There are 4 nested groupings, the coarsest first. Each group lies inside one group of the grouping before and may be the whole of it. The rows also spread widely along 14 directions, which tell nothing about the answers.
Some rows, each with its group in each grouping after it:
[ 21   1   0   4 -18  11 -27  12  -8 -13  23  19   0   9 -19 -14 -10  -7
 -16  -9  -4   7  -2  -6  -1  17   4  21  -4  -5 -17  -8 -13 -11  15  -5
  -8  16  -5   2  -6 -26   4   8  -9 -20  25  13  -5  24] => Zana q_869 taniv q_195
[-21   4 -21  12   3  -9  15  -2   2  -4   7   7 -16  18   6  -1   6  20
  18 -17   3  11   0  24  18  -3 -12   5  35  -1  -4  15   1  25 -14  12
   6  12  18 -20  11  10  -9  18  -2  -9   6   1  13 -10] => Vom q_822 povun q_588
[ 13   9   8  -5  -9  -8 -27  -9 -11   0  -5  -9  -1  23  20  18  -2 -29
 -11 -16  16  14 -22  13  -9  15 -19  -2 -21   7  13  12 -23 -20  13   9
   5  -2  -9 -15 -12 -13  -3   2   4 -24   6  -3 -17  16] => Vom q_822 Suli q_419
[-25  38   1   3   8  17  -8  24 -12  -6 -40  17  -7   9   1  18 -17   4
  -9   4  -7  12   0   9 -16   3  24 -25   8   8  16   9  13   7   9   8
  13 -22  14 -21  18 -15   3  17 -14   7  -1  -7   1 -33] => boson q_537 val q_274
[ 15   4 -10 -19   3   5  -5   5   6   9   3 -12  10 -16 -13  -5  13  16
 -16   1   5 -42  18  -3 -12  22 -18  14 -10  19 -17   9  -3  23 -14   8
 -11 -22 -10  20  -5   4  11 -25   7  -8  -1  -8   3  26] => boson q_537 val q_182
[-15  -6  16   7 -10  -7  -5 -19  -5 -20   4  -9   9  14   1  -8  12  14
 -25 -13  -1  34 -15  -7   8   2  23 -32   2  -7  11 -13 -14 -18 -14   8
  -3  25  -1 -14  -3  15   8   6  11  -5  18   5  -7 -13] => Vom q_635 kizi q_12
[-32   7  13  10   8 -11   0  -6 -10 -26  -1   9 -15  15  20  -8   0  -8
   4 -14   6  41   5  17   3   9   2 -20  29  -4  -7  -9  -7   9   2 -12
  28  30   4 -22  -1  -6 -16  22  -3   1  19   0  -9  10] => boson q_378 sogul q_910
[-14   2   5   8  11 -22   4  28  -7  25  -3   0 -19  30 -19  -5   7   7
  -9 -18 -10   1  18   1   3   3 -18  -1 -14  13   6   8  -9  11   4  -7
   1 -10  21 -12 -28   1   6   4  11 -27 -13  -3  15  32] => boson q_537 Siliz q_175
[ -8  -6  -9  15  -1  -7   6 -17   1 -14   9   1  -3  13  11  14  -4 -12
  24 -25 -10  -3 -23   5  -3 -25  -9  12   8  -7 -12  -9  -7 -25  14  15
  -2   6  16   4   0  -8   0   4   1   7   1  -7  -2   4] => Zana q_869 taniv q_71
[ -7   1 -15  10   7  10  -5   7 -13 -18   2   3 -10  -1  -9 -19  11  18
 -11 -12   0   1  17   4   1  15   6  -1  23  12 -16  -7  -7  18  -7  -4
   3  15   4  -5   5  -5   4   9   1  -3  32   6   0   6] => Vom q_306 nuki q_772
[  0 -10   0 -20  -9 -11 -10 -21   5 -20 -21 -10  17  19 -10  16 -19  18
  -4  17  15   6 -25  10 -13  10   5  -8   1   0  23  12   1  -1 -24   2
  -4 -20 -20 -25  16  11   6 -36  -2 -14  18  18  -4  -6] => Vom q_306 gora q_990
[ -7  15   2 -30 -17 -10 -12  19   8  -8  17   1   7 -11 -10  -3   2  -5
  18   1  25 -32   5 -13   2  24  -9   5  -5   7 -16   2  -4  11  16   7
  -6 -18  -1   7  -3  -5  -1 -27  14 -23 -27 -10   5  18] => Vom q_306 gubel q_631
[ -3   6  -6  -2  -1   9 -20  18 -11 -19  -9  17  -6  12 -18 -13 -11  16
 -17   9   7  16  16   9  -9  33  10  -1  16  12  -1   2  -2  27  -9 -16
   8  -3  -7 -24   8 -17   2  -2 -13 -15  40  19  -2  15] => boson q_378 ribo q_886
[ 13 -28   8  -9 -40 -24  11  -9  24  -4  14  21  -2  17  -4 -22 -26  -6
  28  14   7  -3 -23  -5  -2 -21   8  13  -3 -19 -14   0   8  -5   8 -13
  -4  34 -15 -10  -2  12 -13 -16   7   1   9  16  -2   3] => Vom q_822 Suli q_458
[ 10 -16   0  -2 -22  -1  11 -16  17 -16 -11  14   2   5   6 -17 -19  12
   8  27  12  10 -20   8 -16 -20  30  -3  18 -10  -9  -2  11  16  -8  -7
  12  33 -22 -10  17  18 -23  -6   2  21  33  12 -10 -24] => Zana q_869 kel q_46
[-29   5  26  16 -16 -12  12   0   5  -2  17  27 -10  22  10  -2  -1   8
   5 -24 -14  28 -11  -5   5  -5  21   0 -11 -21   1  -1   0  -9   5  12
   7  18   9 -13  -4  -7  -1  21  -6  16   5  -1   0   4] => Zana q_869 valam q_341
[  5  -4  -2  17   2  13  -2  12 -13   0 -21  18  -7  16 -17  -6 -14  13
 -22  -1 -30  -4   3  -2 -27  -5  18   6 -15   8  -3   0   4  -6  -1  -6
  -3  -5   1  -3   0 -17  16   2 -12  15  37  11  -7  10] => boson q_537 nilik q_833
[  0  17 -13  -3  -3  11 -11  12   3  12 -15  -5   2   2  -2  17  -4  -3
  -8   5  13   2 -11   6  11 -12   8  -6  -1   1  20  11   6  -3   8  17
  -6 -14   8 -14  13   8   0  16   6 -15 -20  -8   6 -41] => Zana q_520 tik q_300
[ 23 -19 -17  16   6   5   5   3  -2   5  12  -2 -12   3  -8 -25  18  23
 -15 -14  -7 -23  16   5 -18   0  -7  25   1  19 -30  -3 -16  25  -8   0
  -3  17  -3  17  -8   1  -2  -5   8   9  40   5  -6  33] => Zana q_869 valam q_928
[ -7 -21  15   2 -15 -14  20   3  17  29   3  10  -8  -1   1 -12  -8 -11
   7  -4  -8 -21  12 -14   1 -25  16  14 -36 -12   7   1  21   0   8  -7
  -4 -12 -11  -4 -10   5  14  -1  10  20 -11   3   1   4] => Zana q_520 tik q_371
[  6  -9  13  -6  -3  -1   2 -11  11  17  -1  -6   9  -3  -1  -2   0   3
 -23   4   0  -5   6  -5  -1  -4   7   2 -23  -9   9   4  13  -2 -15  -1
  -3  -3 -20   1  -2  14   7  -1   4   4  -3   3  -7  -1] => Zana q_520 tik q_300
[  3   6 -13  -2  22  -1  -7 -12  -4  -6 -10  -8   4  22 -15  19 -15   7
  -2  -1  -6   5  -4  18  -2   0 -32  -2  29  -4   0   8  12  -6 -19  -7
   0   5   5  -1   7   5  -6  -5 -15 -24  -3   8   2   5] => Vom q_822 Suli q_458
[-11   1  26  -5 -12  -7  -5 -11   5  -1  29   0  10  -6   8  -8  13  -3
 -17 -21   3   5  10 -11   9  21   3   1 -20 -12  -3  -6  -6  -5  -5   8
  -2   5 -14   4 -13  -4  10   4   3  -4  -1  -3  -6  25] => Zana q_869 taniv q_71
[-10  23   1  -4  19   8 -13  28  -8  12 -12  -8   2  -7 -15   7   2  -2
 -16  -4  -2 -24  29 -10  -9  11  -3  -9  -9  14   2  -4   9   7  12  -2
  -2 -35   5   8  -7 -10  13  -6   2 -13 -22 -10   3   8] => Zana q_869 taniv q_71
[-24  11  29  -7  12 -22   9  -2   0  -4 -21 -13  -5  14  17  -4  11   3
  -9   2  14  19   7   5 -14   0   1 -43  10   5   0  -6  -2  18  -1 -10
  29  19  -2  -7 -12  24 -21   0  18  -1 -10 -15  -6   4] => boson q_537 val q_274
[-27  21  19   0   6   0   8 -11   0  -9  -8   4  -3   2  26  11  -1 -12
   9 -16  -9   2  -8   1 -12 -13   1 -19   0 -12 -11  -6  12 -18   8   8
  18  14   5  11   1  -3 -12  17  -1  25 -18 -17 -13 -10] => Vom q_306 gora q_990
[ -2  -4   5   7  -5  14 -15  -7  -8 -22  10   4   5  -5  -6 -12   6   2
 -20 -10  -6   9   2 -12   0   3  21  -6   2  -4  -6 -21  -6 -13   4   1
  -5  14  -7   5   5  -8  12   8   0   6  24   5  -8   1] => Zana q_520 tik q_371
[ 13 -15 -22  -1 -20  10   5  -1  18  21  26  -6   1 -26  -4 -24  12   2
  -7  -4  11 -18  15  -6  29  -8   8  23  -3  -5  -5   2   9  16 -11   9
 -16   8 -11   4   2  15   8  16  14  -4  -1   0   9 -15] => Zana q_869 kel q_46
[ -3  -6  33 -19  -9  -7  -4  -3   8  -9 -10  -3  13 -12   3 -17  -1   0
 -15  22  14 -15  11 -20 -28   6  28 -21 -20   1  -5 -17   8  10   5 -14
   8  -3 -33   8  -2  10  -1 -31  12  19   9   0 -19  10] => Zana q_520 tik q_300
[-20  20  14   0   2 -21  17  14   7 -10   9  20 -14  19  11   1   9  17
  32 -13   0 -19  -7   5 -30   1 -12   5   9   6 -37   2 -12  24  20  13
  18  10  21  15  -7  -5 -28 -16   3  18  -7 -20  -2  35] => Zana q_869 valam q_928
[ -4  15  -2  -7  11  -6 -14   1  -8   2 -31 -33   3  14   7  15  13   5
 -18   5  22   4  -7   8 -11   3  -3 -38   0  22  22   7 -13   5  -2  10
   5 -11  -1 -14   0  22  -3 -10  21 -21  -7 -12  -4 -20] => Vom q_822 Suli q_419
[ -3 -16 -24  -2 -10   6   8 -28   8 -28  22  -2   6 -26   9 -10   7   0
  22 -16   1 -25  -3   2   7  -3  -5  23  23   0 -29 -11  -2   2  -8  13
 -11   4  -5  12  14  -5  13  -8   1  16  21  -3   1   9] => boson q_537 val q_182
[-18  18   7  -3  -8  -9  -6  14   0  -6   5   5   0  18  -6  10  10  24
  -2 -10   9   6 -10   0  -4  16   8  -7  -3   7   6   9 -16  12   4  23
  -2 -13  13 -12   2   0   0 -10   5 -10  -2  -8   8   5] => Zana q_869 valam q_928
[-11  11   4   2 -10  -3   9   7   2  -9 -18  17 -10  14   9  -4  -1  22
   1   4   3   5  -8  11 -21   5  18  -8   6  10  -5  12  -6  26  -2  11
  12   4   3 -15  10   1  -9   1   0  16  23  -4  -1  -7] => boson q_537 val q_182
[-11  18  17 -12  -1  -9  -4  -9   4  -2  -1 -24  12  -5  24  19  18 -14
   3 -15  12 -23 -15 -10 -19  -4  -4 -17 -24   8  -5  -8 -15 -18  21  26
   1 -16   1  19 -10   5  -1 -16  22   7 -30 -32 -10   6] => Zana q_869 taniv q_195
[ -3  -8   0   8   8   2   3 -11  -2  -7 -13  -1   0  13  -6  -2   4  31
 -22   2  -5   8   3   9 -13   2  14  -7   5   3   8   3   1  17 -24   2
   2  -1  -9 -11  12  11   6  -4  -4   9  33  10  -3  -3] => Zana q_520 tik q_371
[-22  12  23  -3   5  -9  -3   0  -1   0 -11  -1  -5   8  16   0   1 -10
 -10   1  17  30   6   4   7  -2  11 -28   6  -9  14  -5   7   7   5  -8
  22  13  -7 -19   0  11 -14  18   6  -5 -10  -5  -7 -14] => Zana q_520 tik q_300
[ 13 -14   4   0 -16  -7  10  -2  12   8  -7  17 -11  10   2 -17 -22 -13
   6  10   0   6  -5   7  -4 -22   3   9   3 -11 -12   3  14   4   4 -19
  11  30  -9  -8  -4   5 -16  11   2   4   9   7  -4  -3] => boson q_537 val q_182
[ -2  -9   1  -5  -4  -1   9   0  11   1 -11  -7   6   5 -13 -14   4  30
 -14  15  -2  -7   2  -7 -14  -5  16 -15  -2   7  -3  -2   6  13 -19  -2
  -4   8  -5   0   2  23   1 -15  13   9  10   3   2  -8] => boson q_378 ribo q_886
[-19  19  19 -22  -8 -15 -19  -4   4 -20   9   5   9  11   5  19  -9 -17
  11  -1  25  22 -16   4  14  12  -9 -13  10 -16   9  -1   0  -9  14   3
  10  -2  -1 -15   4  -3 -13  -3  -1 -27 -26  -5   1   2] => Zana q_520 tik q_371

New rows. What belongs after each?
[  3   4  -5  -5   1 -12   8  18   5  23 -25   0  -8  33 -17   9  -8  27
  -5   9  -2 -11  -9  11 -19  -7  -6  -2 -13  12  11  26   3  17 -10   5
  -1 -15   9 -13  -3  15  -5 -13   7 -10  -6   3   7  -4] => Vom q_306 gora q_990
[  1  -6   5   2 -13  -4 -19 -17  -8 -26  11  13  -4  10  13  -4 -21 -33
  11 -13   7  22 -10   8   5   7  -7   8  12 -13  -7  -9  -3 -20  12 -14
   8  23 -14 -14   1 -23  -4   9 -13 -10  26  14 -16  19] => Vom q_822 Suli q_458
[ 13 -16   4 -11 -10  -5   9 -25  16   6   5   0  10  -3   5   1 -14 -10
   4  -1  -5 -19 -10   0  -5 -13  -9  18 -14 -16 -11   5  20 -18 -14  -3
  -3  11 -19   9  -2   6  -1  -8  -1  11  -3   4 -10   5] => Vom q_306 nuki q_772
[-13  13  -9 -10  -1   6   4  10  12  -2   1   7   5   0 -22   2 -16   6
  14   6  -9  -9  -4  -7  14 -21  -1  -6  22 -18  -9  -3  28 -11   1  -1
  -6   9  16   7  12  10  -5   8  -1  -9 -35  -1  14 -29] => Vom q_306 gora q_990
[  6  11  12 -14   3   1  -5  -4  10   2 -14  -1   1  -3  13  -1 -16 -20
  -3  17  21  10   3  12  -6  -9  -2 -12  15 -11  -5  -1  23   8   4 -17
  25  23 -19   0   4  11 -33   8   0  -3 -13  -4 -13 -15] => Zana q_869 valam q_928
[-12   8  16 -19   1   0 -13 -10   4 -22 -15  -6  19  -8   0  12 -12  -7
   0  16  12  -7  -6 -12 -14  -1  16 -21   0  -5   6 -16  12 -13   7  -3
   3 -16 -16   1  12   2   3 -25   2   5  -9  -3 -10 -10] => Zana q_520 tik q_300
[ 19   1   8 -10  14  10 -14 -10   2  15   3 -19  15  -9  -9   6   5  -6
 -32  -2  -6 -20  12  -7  -7   0 -16   2 -20  -3  -4  -4  10 -14  -9  -3
  -6  -5 -16  26 -10   6   7  -4   3  -7 -15  -6  -9  15] => Zana q_520 tik q_371
[ 18 -19 -14  14  -6  10   0   1   1   5   0  -3   2   9 -28 -15  -6  11
 -14  -1 -26 -15  -5 -18  -5 -27  11   3  -6  -2  -8 -11   6 -24  -1  -4
 -23  17   4  13  -2   8  17  -1   6   2  12  12   2 -11] => Vom q_822 Suli q_419
[ -7  23  -2  -5   0   5 -11  23  -8   5 -27 -10  -3   2   4   6   8   3
  -7   3  11 -22   2  -5 -23   6  12 -22 -13  26   7   6  -7  11  18  14
   0 -26   3  -5   3   0   6 -12  14   0  -4 -13  -5 -14] => Vom q_822 Suli q_419
[  0  -1  22 -20 -27  -4  -1 -12  20   1  16  -7  22  -8   2 -14  15  18
 -24   8  10   0 -10 -13  -1  15  19 -14 -23  -7  -4   3  -5   0 -17  17
  -9  17 -18   6  -4  24   1  -8  18   4  -5  -8  -3  -6] => boson q_378 sogul q_910
[-11  12   5 -17 -16 -12  -6  19   9   3  -9   0   7   6  -7  15  -2  12
  10   5  15 -26 -12  -9 -16   8  14  -1 -25  14  14  11  -6   9  15  22
 -10 -46   2 -12   5  -2  10 -37  10  -4 -15  -9   6   0] => Zana q_869 valam q_928
[  8   8  -6   7 -10  20  -7   2  -6 -16  -7  14  -4  -9  10  -8  -5 -12
  -1  -5  -8 -14  -9  -3 -23  -8  15   4   0   8 -27 -10  -5  -9  22   7
   3  13   1  14   5 -19  -1   9   0  23  22  -9 -13  -3] => boson q_537 val q_182
[-17  10   2  -3  10 -18   8  21   3  12   4  -9 -12  17  -5  -7  20  14
   2 -10   7  -3  14   2   3   4 -20 -13   7  14 -10   3 -10  23   0   0
   8   7  20  -1 -18  16 -12   1  21 -18 -21 -15  12  19] => boson q_378 ribo q_886
[  5  -5   2  -8  -4   3 -23  -8  -5 -27  -5   0  21  16 -34   4 -17  23
 -22  11  -7   8  -7  -7  -8  19  11  -9   4  -2  11  -5   2 -14 -19  -5
 -15 -10 -14 -11  10  -3  18 -29 -12 -20  26  24  -1   5] => Vom q_822 povun q_588
[-13  -9  -7   7   0 -21  15   7   4  13 -14   2 -21  27   9   1  -5  -2
  18  -8   5   4  -1  18  -4 -11 -10   5  -2  10   7  14  -2  18   0  -4
  12  -6   9 -27  -7   4  -7   2   9  -3   4   1   4  10] => boson q_378 ribo q_886
[  9   6  13  -9  -2  14 -26 -13  -6 -16  -6   3  21   6 -16  13 -23  -9
 -30   1 -14  16 -10  -4  -4  11   5  -5  -8 -14   9  -6  10 -34  -9  -6
  -6  -1 -15  -1   2 -14  14   0 -18 -14   7  12  -9   2] => boson q_537 val q_274
[-26 -12   9 -11 -12 -16  22 -11  15 -12  -2   8  -3 -13  17 -14  -8  -2
  30   1   7 -26   9  -6 -11  -6  14   3  -2  -5 -11  -5  19  17  -1  -5
   9 -11 -18  -4   8   2   4 -21   4  32   5   2  -7   7] => Vom q_306 gora q_990
[ 16  -8 -10  11 -13   8  -4   5   1   5  -5  18  -5  22 -19  -7 -23   5
  -5   3 -18   4 -12   1  -5 -16   8  10   1  -7  -2   6   9 -14   0  -5
 -11  19   3  -7   5  -3   3  10 -10  -3  19  17   0 -12] => Vom q_822 Suli q_458
[ -9  -5  -2  -4 -15  -7  16 -10  22  16  14  -4   3  -4   9  -1  11   7
   5  -5   9  -2 -10  -1  23 -21   7   1  -4 -15   5   8   9   3  -8  20
  -7  10   2  -3   7  28  -2  14  16   4 -23 -10  10 -29] => Zana q_520 tik q_300
[ 15  -6   5  11  -1  15 -15 -25 -10  -3 -25 -10   4   2  24  17  -7 -27
 -22  -8  -4   1 -21   4 -26 -18  17  -3 -30   4  15  -5  -5 -34  10   9
   1  -9 -20  -1   4 -12  11   5   1  23  25  -2 -27 -12] => Zana q_520 tik q_371
[-15  13 -16  14  20   4   1  15 -13   1   0  -1 -20   5  -3  -8  14   4
  -6 -22  -3  10  23  13  15   3 -16  -4  30  11 -11  -2  -6  20   0  -2
  10  12  23  -5  -4  -2  -3  30   4 -16   2  -8  11   5] => boson q_537 val q_182
[  1 -14  19   3  -6  -7  13   4   6  21 -20   7  -3  10  -8 -18 -12   9
 -23  10 -13  -6  14  -8 -18 -10  24 -10 -27  -2   9   4  21   7 -14 -18
   2  -1 -18  -9 -10  13   9  -7   3  15  12  14 -10  -1] => Vom q_635 kizi q_12
[-21 -10  14  15  -6 -22  29  -8   9  24  -6   4 -16  32  10   1  -3   5
   7 -19 -18  17 -13   4   5 -35   6  -7 -18 -16  14  11   9 -13  -8   5
   6  17  12 -16 -11  18  -2  22  10  14 -12   0   3 -13] => Vom q_306 gora q_990
[ -7  10   6 -24  -3  -7 -16 -10   7 -23  18  -3  18   2 -14   0  -2  14
  -4   4  16   9   1   1  13  29 -17 -10  26 -11  -6   1   5   9 -18  -3
  -2  12 -10  -3   8   9  -5 -15  -6 -31  -6   8   4  11] => Vom q_822 Suli q_419
[ 10 -14   2  -2 -10 -18 -10  15  -3  11  -5  -8 -12  11   1 -14   4 -12
  -4  -1  23  -7   9  -1 -11   6   3   5 -20  20   8   0 -20  21  15  -9
   5 -13 -13 -17 -19  -1   0 -15  21 -15  19   4  -7  26] => Zana q_869 kel q_46
[-17  13  -1 -14  -2   2  -5  -9   5 -13  26  -6  13 -10  -8   1  13  16
  -7 -13   7   2   5  -3  26  22  -9  -4  17 -11  -8   2   3   1 -22  14
  -7   9   2   5   8   9   3   5   1 -19 -16  -5   9  -3] => Vom q_306 gubel q_631
[ 23 -16 -18   1   1  21 -12  -8  -4  -4 -18   4   3 -12 -10  -8 -33 -25
 -14  14  -8  -3   9   7  -1 -14   3  16   9  -7  -3  -7  28 -13  -5 -27
   1   5 -23  -3  11 -12   6   9 -14  -2  24  18 -11  -8] => boson q_537 nilik q_833
[-14 -11   5 -11  -4 -20  28  -8  21   7   3  10 -10 -11  18 -16 -11 -10
  36   4   7 -33  20   3  -8 -10 -11  14   6  -9 -22   4  30  29  -1 -16
  15   1 -18   2   2   7 -10 -14  -1  22  -7   0  -6  18] => Vom q_822 Suli q_419
[  1   7  -4  -8   4 -14  13  -8  16  16   2  -3  -3  27   3  12   2  17
   2  -2   4  10 -11  26   3  -2 -34   4  11  -5  -4  26   5  15 -26   7
   9  19  10  -5  -4  22 -26   8   2 -16 -17  -7   7   5] => boson q_378 ribo q_886
[-13  -8 -13 -12 -15   1  14 -22  22  -5  20   5  14 -15  -4  -3  -2  20
   8  -1   1  -6  -3   6  26   3   0  17  14 -18  -3  13  19  10 -34  16
 -14  -1  -7  -5  20  14  10   1  -8   0  -4   4  13 -13] => boson q_537 Siliz q_175
[-20  -4   8 -11   2  -7   8  -6   6   4  10  -9  -1 -22  11 -21  16   7
  -6  -7  14 -18  39  -4   7  25   0  -3   0   3  -3   1  13  36 -20  -7
   5 -11 -24  -4   1   8  13  -8   4   4   6   2  -4  18] => Vom q_822 Suli q_419
[  3   1   0   2  -5 -12   6  18   2   7  10  15 -20  17  -2 -18  -3 -10
  16 -11  -1 -10   3   3  -6 -12 -18  12   4   0 -30  -1  -2   7  21 -11
  12  29  12   9 -17  -4 -21  11   9  -5  -6  -3  -1  23] => Vom q_306 gora q_990
[ 15 -16  12  -6  10  -5  -1 -15   5  19 -26 -26  11   4  -1   5  -4   5
 -30  11   3 -13   7   0 -26  -6   5  -7 -29   8  19   3  11   1 -20  -9
   1 -19 -30  -1  -7  17   7 -27   8   6   9   6 -15   6] => Zana q_869 valam q_928
[ 11 -15   4   0  -5  -6  13   9  11  14   6  13 -10  -1  -6 -23   2   8
   1   2  -3 -34  18  -5 -20  -5   0  21 -14   5 -24   1   7  26   4  -9
   2   3 -11  14  -8   2  -2 -12   6  18  13   2  -5  29] => Zana q_520 tik q_371
[-12   2   8  -2 -10   0  17 -10  12   3  -1 -13   9   6  -1 -11  29  53
 -27  -2  -5  -2  -9  -8  -8   0  25 -24 -10   3   0   7  -7  13 -32  29
  -9  17   1   7   6  37   4  -1  19  18   7  -8   3 -25] => Vom q_306 gora q_990
[ 20 -27  -9   0   3  -4  10 -10  10  17  -2 -14  -4  -8   0 -15   2 -10
  -1   3   4 -29  13   0  -6 -25  -8  14  -8   3 -12  -5  11   8  -2 -14
  -1   4 -16  13  -7  16  -1  -8  16   7   3   1  -6   9] => Zana q_520 tik q_371
[ -8   1 -23 -11  10  -1  -3   6   2   8  -5  -8  -3  -8 -11   7 -14  -9
   9   0  14 -12  22  12  23   5 -18  11  17  -1  10  13  24  14 -14 -11
  -1 -24  -4 -17  10   1   6   0  -4 -27 -18   9  10  -7] => Vom q_306 gubel q_631
[ -9  25  25 -12   1  -4  -1   3   8  19 -11 -10   4  -1  23  13   6 -15
 -11  -2  14   0  -1  -1 -10  -4   2 -20 -21  -4   5   3   8  -4  12  10
  16  -1  -7   7  -9  11 -16   8  12   4 -35 -24 -10 -10] => Zana q_869 valam q_341
[-10 -19 -20  10   7  -9  12 -12   2   0  15  -2  -8   7 -10  -3   2   9
   7 -24 -11   3  10  11  25  -4 -21  21  18  -5  -2   4   2   7 -21  -2
  -8  -1  10 -12  -1   2  16   8  -2 -14  10  10  16  17] => boson q_537 val q_182
[-18  14  17   6  -8  -4  15  17  10  22 -12  13 -10  11   5  -2  -6   3
  -2   0  -7   4   4  -5  -4 -17  26 -12 -17  -9   9   7  18   5   9   4
   8   1   5 -10  -1   7  -4  19   4  13 -18  -9   3 -23] => Zana q_869 taniv q_195
[-14   9  25  -7  16  -8  13  12  11  30 -14 -11   5  -1  -9   6  -4  -4
  -7   3 -16 -27  20 -21 -15 -24   2 -16 -27  -6   2  -8  30 -12   6  -9
   2 -15   1  22 -16  14   2 -11  10  13 -47 -15  -1   0] => Zana q_869 valam q_928
[-10  10  -2   8  -4  -4   8   9  -3  -3 -27   6 -21  18  18  -8   3   7
  -2   4  15  24  -8  20 -10  -8  15 -22  19  13   1   9  -9  28   5   3
  23  23   8 -25   6  12 -21  20  12   5  19  -7  -2 -25] => boson q_537 val q_182
[ 13  -8 -15  -4 -20  -6  10  24  16  27  12   8  -9   2 -19 -23  -2   7
   7   5   2 -30  11  -6  10 -12  -1  19  -8   3 -12  11  11  19   4  -1
 -13   4   1   0  -7  13   0  -1  14 -12 -13   3  14  -4] => Vom q_822 povun q_588
[  2 -23 -13   5  -2 -19  27   4  10  24   2  -7 -25  -3  14 -27  15  -6
  16 -11  10 -24  21  10   3 -18 -15  17   1  15 -19   5  -2  36   1  -8
   9   9   0  -2 -16  16  -5   4  25   5   5  -7   5  18] => boson q_537 val q_182
[ -5 -18 -10  -8 -15  -9  24 -23  24   5  -4 -12   7  -3   6 -11   7  31
   6  13  11 -15  -7   4   1 -13  14  -7   9  -1   3  12  13  22 -31  13
  -9   8 -14  -7  18  40   1 -16  13  14   7   2   5 -29] => Vom q_822 Suli q_458
[ -8   6  25 -14  -7   5  -5 -14   1   0  -9 -11   7 -17  24 -13  10  -3
 -31   3  19   5  14  -2  -8  20  20 -23 -18  -1   6  -1   8  11 -17  -2
  15   7 -36  -3   1   9   0   6   7  14  12  -2 -21  -7] => Vom q_306 gora q_990
[ -5  -3 -30   0 -11   2   1  -5   6  -2  -5  -7   0  -3   6  14  -2   5
  16  -6  15 -17 -12  13   6  -4   5  17   4  10  12  15  -3  11  -2  25
 -12 -34   1 -21  20   0  14  -8   3  -3   8  -2   8 -18] => Zana q_869 taniv q_195
[-10   4 -17 -18  -3  -3   1  22   6   1 -21   4  -5  -7 -11  -2 -17   2
  22  16  16 -38  14   1 -10   2   3   7   4  15   0   8  18  27   8  -7
   1 -38  -4 -12  12  -4   6 -26   2  -3  -7   4   6  -4] => Vom q_306 gora q_990
